There are 4 ways to turn a row about zero (a turn may also mirror it). The second row of each pair is the first, turned, with some noise. The first 36 pairs use one turn. New pairs use 3 turns, one after the other, and a turn may come again.
Known pairs, each followed by its turns in order:
[-2.530, 2.668, 2.360, 3.226, 3.077, -1.285, 0.119, -2.296]
[-0.482, 0.208, 2.689, 1.548, 5.695, -0.518, 1.445, 0.962]
D

[-2.817, 1.185, -0.724, 2.849, -1.615, 1.783, 1.988, -0.841]
[-0.633, -3.010, -0.483, -2.580, 2.572, -0.890, 0.844, 1.786]
D

[-2.058, -0.986, 2.371, -1.131, 0.127, -0.763, -2.818, -0.618]
[-2.419, 2.240, -0.674, -1.991, -2.479, -0.863, 0.111, 0.106]
T

[-2.631, -0.088, 0.314, 1.214, 2.216, -0.035, -0.592, 3.252]
[-0.281, 1.443, 0.525, 0.086, 0.068, -4.430, 0.422, -0.471]
R

[-0.421, 2.756, -0.965, -1.979, 1.371, 0.098, -0.660, -1.010]
[-0.173, 1.081, 0.827, -0.546, 1.794, 0.503, -2.639, -1.776]
D

[1.577, 1.081, 1.833, 0.006, 2.137, -0.729, 1.221, -0.073]
[-1.728, -2.190, -0.303, -1.118, 1.729, 0.408, -0.142, -1.361]
T

[-2.719, 0.202, -1.845, -2.195, -2.429, 2.506, -3.052, -0.483]
[-1.753, 0.029, -0.018, -3.354, -1.089, -3.611, -2.332, -1.926]
D

[-1.502, 2.101, 3.025, -2.383, -0.191, 1.501, 1.976, 1.669]
[-1.099, -0.145, 0.289, -2.227, -0.518, 4.322, -1.075, 1.737]
Z

[-0.799, -1.224, 2.118, -1.674, -0.942, -2.459, -3.134, -2.709]
[2.282, 0.935, -2.023, 2.104, -2.820, 1.335, -2.982, -0.272]
R

[1.553, -1.005, 0.123, 1.958, 0.424, 0.551, -0.287, -1.044]
[-0.745, 0.126, -1.267, 1.751, 0.186, -0.468, 0.043, 2.038]
D

[2.858, 1.666, 2.290, -1.180, 1.658, 0.040, 0.501, 0.919]
[-1.465, -2.387, -0.580, -2.032, 1.249, 2.197, 1.286, -1.207]
T

[-0.434, 2.172, 1.220, -2.200, 1.051, -1.008, 2.186, 1.412]
[1.431, 0.387, 2.405, -1.157, 0.596, 3.005, 0.200, -1.162]
D

[-1.603, -0.256, 1.208, 0.354, -0.351, -0.624, -2.376, 1.010]
[-0.686, 1.136, 2.563, 0.452, 1.357, 0.153, -0.955, -0.673]
Z

[-1.084, 1.184, -3.101, -2.478, -3.107, 2.080, 1.852, -2.785]
[-1.904, -1.022, -3.364, 2.819, -4.148, 1.133, -1.273, 0.285]
Z

[0.946, 2.153, -0.662, 1.555, 0.179, -0.747, -2.356, 0.723]
[-2.753, 1.618, 1.037, -0.223, -1.781, 0.004, -0.812, -0.198]
R

[2.411, -2.307, -2.448, 0.965, 2.112, 0.370, -2.236, 2.099]
[1.476, -1.266, -4.665, 1.913, -0.380, -0.592, 1.244, -0.186]
T

[-1.469, -1.433, 0.226, -3.027, -1.541, -2.221, -3.118, -2.596]
[-0.505, 1.941, 1.233, -2.061, -3.859, -3.089, 2.209, -0.371]
T

[-0.092, 3.140, -0.230, -2.004, -2.021, 0.707, -1.130, 1.958]
[-2.357, 0.148, -1.757, 0.753, -2.632, 0.300, 2.610, -0.519]
R

[2.937, 0.354, -1.398, 1.221, 2.996, 2.835, 2.946, -1.966]
[0.602, -1.822, -2.817, -1.219, -1.305, -2.003, 3.701, 3.204]
Z

[-1.648, 1.632, 3.270, 2.958, 0.383, -0.378, 2.756, -0.416]
[0.988, 2.609, 1.616, 0.911, 2.767, -0.007, 1.118, -3.686]
R

[1.503, -1.546, 3.274, -0.206, -1.636, -2.480, 0.899, 1.811]
[0.127, 2.090, -0.421, -2.370, 1.870, 0.764, 0.540, -3.634]
T

[2.642, -2.954, 2.720, 1.782, -2.152, 3.188, -2.446, 1.707]
[1.833, -1.772, 4.858, 1.306, -0.755, 1.359, 3.787, -1.430]
Z

[-2.860, -3.199, -0.080, -3.001, 0.410, 1.047, 1.834, -1.939]
[-1.970, 2.630, 1.623, 0.696, 1.325, -2.838, 2.383, 2.517]
T

[0.109, 1.776, -0.447, -0.794, -2.235, -1.564, -1.105, -1.169]
[-0.680, -0.917, -0.094, 0.052, -1.192, -0.648, -2.711, -1.819]
Z

[0.514, 0.852, -0.770, -3.098, 0.958, 2.944, 1.761, 0.709]
[0.970, -1.662, -0.768, -2.380, -0.283, 0.010, 3.724, 1.053]
R

[2.868, 1.610, 0.312, 2.409, 1.414, 1.008, 3.117, 1.700]
[0.619, -2.695, -0.711, 0.612, 3.737, 2.417, -1.523, -0.676]
T

[0.703, -2.710, 0.043, 2.567, 0.328, 2.258, -0.112, -1.885]
[1.666, -0.495, 1.171, 2.356, -0.810, -1.574, 2.464, 1.872]
Z

[0.264, 2.754, 1.498, -1.597, 1.628, -2.704, -1.323, 2.375]
[-0.610, 2.258, 2.061, 0.590, 0.712, 2.426, 1.197, -3.398]
D

[-3.092, -0.491, 2.430, -2.540, -2.503, -1.593, 1.543, 1.252]
[0.968, 1.854, 0.221, 0.292, -0.104, 4.294, -3.321, -0.401]
Z

[-2.571, -2.714, 2.850, -0.237, 2.710, 1.605, -2.442, -0.748]
[0.505, 3.084, 2.875, 0.316, -0.036, -4.079, 1.041, 1.595]
D

[-2.998, -1.318, -2.771, -3.092, -2.980, -3.225, 0.464, -0.524]
[1.219, -2.741, -0.579, 5.588, -1.179, 0.170, 0.387, 2.364]
R

[-0.675, -0.154, 3.108, 0.474, -0.632, -1.925, 2.025, -0.039]
[1.677, -0.106, 0.334, 1.528, 1.028, 0.256, -0.196, -3.425]
R

[1.537, 3.167, 2.688, -0.613, -2.494, 1.216, 2.504, 0.603]
[0.387, -4.011, -0.055, -1.983, -1.576, 3.199, -1.190, 0.495]
Z

[1.783, -2.345, 0.792, 1.312, 2.040, -1.439, -2.528, 2.888]
[-1.095, -0.736, 0.266, -1.770, -1.252, -3.435, -3.689, -1.211]
R

[-1.988, -1.489, -1.817, 0.020, 2.089, -3.119, 0.047, -0.404]
[-1.541, 0.291, -0.222, 2.463, -0.559, -3.435, 0.043, -1.807]
T

[-2.161, 0.405, -3.275, 2.844, 1.596, -2.427, 1.631, -3.203]
[2.650, -2.497, -1.791, 1.569, 4.888, -1.639, -0.359, -0.486]
D

New pairs, each followed by its turns in order:
[-0.252, -0.685, 0.549, -2.615, 2.569, 1.702, 2.488, -0.667]
[1.479, -0.291, -0.520, -2.402, -1.835, -0.606, -2.937, 1.759]
D T D

[-0.099, 0.165, -0.854, -1.666, 2.857, 1.206, -0.072, -1.322]
[2.317, -1.141, -0.848, 1.509, 1.408, 0.405, -0.728, 1.518]
Z R Z

[1.218, -0.250, 1.051, -0.434, 2.243, 0.406, 0.513, 3.075]
[-0.552, 2.341, 0.581, -1.104, -1.406, -0.258, 0.542, 2.912]
D T D

[-0.863, -2.213, 2.772, 1.775, -3.260, 0.756, -0.117, 2.470]
[3.233, 0.672, -0.273, 0.341, -3.175, 2.533, 2.143, -1.586]
D D Z

[-1.799, -0.950, 0.944, 2.224, -1.960, 2.240, -0.341, 0.510]
[0.974, 1.888, 0.583, 0.404, -1.047, 2.062, 1.671, 2.511]
Z Z D

[-0.649, -0.515, 0.919, -2.930, -3.230, -1.598, -1.486, 3.120]
[-1.485, -2.233, 1.211, -1.137, -2.599, 0.054, 4.005, -1.324]
Z Z D

[-0.489, -1.964, 2.505, -1.087, 2.294, 1.298, 2.607, 1.554]
[1.482, -2.084, -1.571, -0.228, 2.005, -0.769, 2.750, 2.256]
Z Z R

[-1.573, 2.908, -0.226, 1.530, -2.282, -1.078, 1.889, 1.760]
[-1.146, -1.385, -1.855, -2.983, 0.499, 3.255, 0.066, -0.312]
D Z D

[-1.289, -0.452, 1.105, -1.048, 0.734, -1.768, 0.145, -3.105]
[0.532, 2.360, 1.428, 0.572, -2.183, -1.151, -1.410, 1.156]
Z Z Z

[-1.938, 1.655, 1.212, -2.639, -1.533, -3.069, -2.916, 0.546]
[0.771, 0.628, -2.730, -1.324, -2.561, 0.451, 1.576, -4.028]
T T R

[0.572, -1.540, -3.213, -0.718, -2.139, -3.196, 3.283, 2.954]
[-1.321, -3.677, 1.056, 2.869, -4.242, -1.232, -0.426, -2.338]
R T T

[1.756, 2.130, -0.239, -1.271, 2.797, 0.477, -0.545, -2.535]
[1.079, -0.677, -1.555, -2.738, 0.768, 0.019, 3.349, -0.938]
R T R

[3.032, 0.055, -1.603, 0.944, -2.509, 1.896, -1.944, 1.539]
[0.994, 0.403, 2.383, 0.223, -3.876, -1.734, -0.454, -1.715]
Z T R

[1.704, -0.772, -0.852, -1.421, 1.003, -0.202, -2.062, -1.463]
[2.364, -2.412, -0.083, 0.399, -0.417, -0.585, -0.235, 1.404]
T Z T

[-2.327, -3.233, 3.008, 1.039, 0.151, 2.960, -0.207, -0.268]
[1.227, 0.171, 3.036, -0.060, -0.578, 4.561, -1.200, -1.539]
R R Z

[1.905, 1.913, -0.006, -0.719, 2.845, -1.388, 1.061, -1.346]
[-0.956, 0.560, -1.632, -1.644, 2.212, -0.717, -2.971, -0.147]
T T Z

[-3.082, 2.389, -1.649, 0.586, 1.581, -2.428, -1.435, 0.589]
[0.000, -1.132, 0.924, 1.094, -0.933, -2.510, -2.427, 3.715]
R R Z

[-1.897, -2.767, -2.807, -0.638, 2.073, 2.804, -1.931, 3.085]
[-5.298, 2.049, 0.121, 1.482, 1.042, -0.309, -3.006, -0.964]
T R T

[1.939, 1.761, 1.904, -1.558, -0.423, 0.776, 2.411, -1.565]
[1.016, -1.899, 0.594, -1.621, -0.234, -3.158, 1.080, -1.765]
R T R

[1.835, 2.437, 1.384, -2.937, -1.509, 1.869, 1.158, -0.530]
[0.121, 1.295, 0.458, -1.821, -0.036, 4.332, 1.606, -0.632]
T D T

[-0.916, 1.569, 1.048, -0.030, 2.795, -1.437, 0.633, -1.837]
[1.423, -2.329, -0.039, -0.372, -1.535, -1.439, 0.917, -2.216]
D Z R

[-2.808, 1.393, 0.417, 1.757, 1.219, 2.588, 2.031, 1.536]
[0.204, -0.954, -1.030, 3.468, -0.457, 0.818, -2.972, 1.926]
Z T T

[2.995, 0.505, -1.126, 0.887, -0.859, 3.096, 0.634, -2.147]
[-0.947, -1.182, 1.509, -1.514, -2.249, 2.486, 2.733, -1.022]
R D T

[-1.394, -2.764, -1.400, 1.563, 1.504, 0.798, -3.030, 2.253]
[2.675, 0.485, 3.088, -1.421, -0.679, -2.196, -2.307, 1.320]
R T T

[2.672, 1.934, 2.507, 2.480, -2.229, 2.024, -0.944, -2.617]
[-3.631, -0.619, -1.759, -2.313, 3.690, -0.501, 0.614, -1.907]
D T D

[-1.818, 0.183, -2.584, 2.464, -0.890, 2.471, -0.900, 0.098]
[0.455, -1.016, 1.805, -1.361, 1.332, -3.051, 0.250, -2.529]
T R D

[0.789, 2.211, 0.619, 2.285, 2.637, -0.799, -1.610, 0.899]
[-3.243, -0.761, -0.525, -2.907, -1.034, 0.171, -0.640, -0.350]
Z Z Z

[-0.472, -1.385, 0.131, 2.308, -2.215, 2.639, 0.413, -2.982]
[1.624, 2.139, 1.369, 3.184, 3.102, -0.013, -0.357, 0.090]
Z D T

[-1.876, 2.838, -0.967, -0.011, -0.697, -2.674, 2.210, -1.592]
[2.305, 2.960, 2.452, 2.560, 0.358, 0.945, 0.065, -0.797]
Z Z R

[1.780, -0.137, 2.859, -0.683, -1.735, -1.544, -2.982, -0.009]
[-1.165, 3.119, 3.146, -1.589, 0.458, 0.252, 0.238, 0.625]
D R R

[2.581, -0.115, 1.291, -1.982, 1.364, -2.243, 1.001, 0.886]
[-0.914, -1.398, -2.036, -2.854, -1.859, -1.438, 0.065, 0.616]
D T R

[1.986, 1.429, -1.861, -2.606, 3.169, 3.122, -0.247, -3.194]
[-0.864, -2.183, 1.488, -4.257, 1.320, 1.725, -3.960, 0.105]
Z T T

[1.276, -2.834, -1.911, -0.772, -1.208, -3.067, -0.909, -0.211]
[-0.876, 0.717, -0.907, -2.270, 2.533, -0.727, -2.844, 1.396]
T D R

[-1.691, 1.072, -2.797, -0.786, -2.892, -1.747, -1.995, -1.363]
[1.567, 1.269, 0.887, -2.159, 3.092, -2.676, -1.912, -0.373]
R Z R

[1.188, 2.752, -1.872, 1.580, -1.624, -2.371, 2.813, -2.807]
[-3.882, -1.515, 3.501, 2.025, -2.013, -0.529, 0.583, -0.874]
D D R

[-2.297, -1.987, 3.218, 0.366, 2.410, -0.647, 2.541, 0.370]
[-2.977, 3.473, 0.680, -1.862, 2.290, -0.593, -1.543, 0.069]
R D R

[3.137, 2.359, -1.751, -1.397, -0.957, 0.011, -1.854, -0.479]
[-0.906, -1.109, 3.531, 0.079, 1.668, -1.330, 0.784, 2.333]
R R R

[1.390, 2.256, 1.409, 1.670, 1.156, -2.654, -1.249, -1.330]
[-1.984, 1.275, -3.961, -0.276, -1.364, -0.208, 0.242, -0.464]
T R D

[2.313, -2.491, -1.711, -2.643, -2.337, -3.185, 0.879, 1.295]
[0.698, -4.209, -1.209, -0.454, -0.583, -1.112, -2.885, -2.931]
Z T R

[0.296, 0.684, -1.083, 2.688, 2.674, -1.805, 2.153, 2.614]
[3.997, -1.029, -2.208, -2.313, -1.073, 0.966, 0.336, -0.650]
D Z D

[2.774, 2.473, 2.909, 1.186, 0.441, 1.953, -1.106, 0.706]
[0.839, 0.880, 3.830, 0.839, 1.399, 1.646, -2.697, 1.155]
T Z T

[0.701, -3.166, -2.455, -2.798, 2.950, -2.733, -1.713, 2.460]
[0.653, -3.307, -1.157, 3.139, 0.013, 0.236, -4.801, 1.806]
D Z R

[0.364, -3.119, -1.942, -3.114, 3.146, 2.872, -3.076, 0.043]
[1.362, -3.540, 1.799, -1.496, 1.523, -4.122, 1.258, 3.263]
T T Z

[-2.413, -1.869, 1.061, 0.915, 1.074, 1.433, -1.100, 1.642]
[2.462, 0.956, 0.716, 0.305, 1.295, -0.870, -2.757, -0.880]
T D D

[-2.704, -0.773, 0.594, -2.629, -0.053, -1.771, 0.980, -0.331]
[-2.648, -0.732, -0.291, -0.458, -0.196, -0.786, 3.063, 1.490]
D D D

[2.963, -1.620, -0.909, -2.659, -0.293, 1.090, 0.579, -2.906]
[-0.841, -1.964, 0.464, -2.842, -1.208, 2.092, 2.105, 2.227]
T Z R

[-2.640, -2.595, 1.129, -0.586, -0.955, -1.060, 1.863, 2.785]
[-0.957, -1.872, -2.214, -1.351, 1.184, -3.339, -0.907, 2.005]
Z T R

[-3.182, 0.642, 0.759, 1.045, 1.979, -1.757, 3.135, -1.449]
[2.281, 1.656, 0.781, 1.246, -4.199, 1.659, -0.512, -0.796]
R Z D

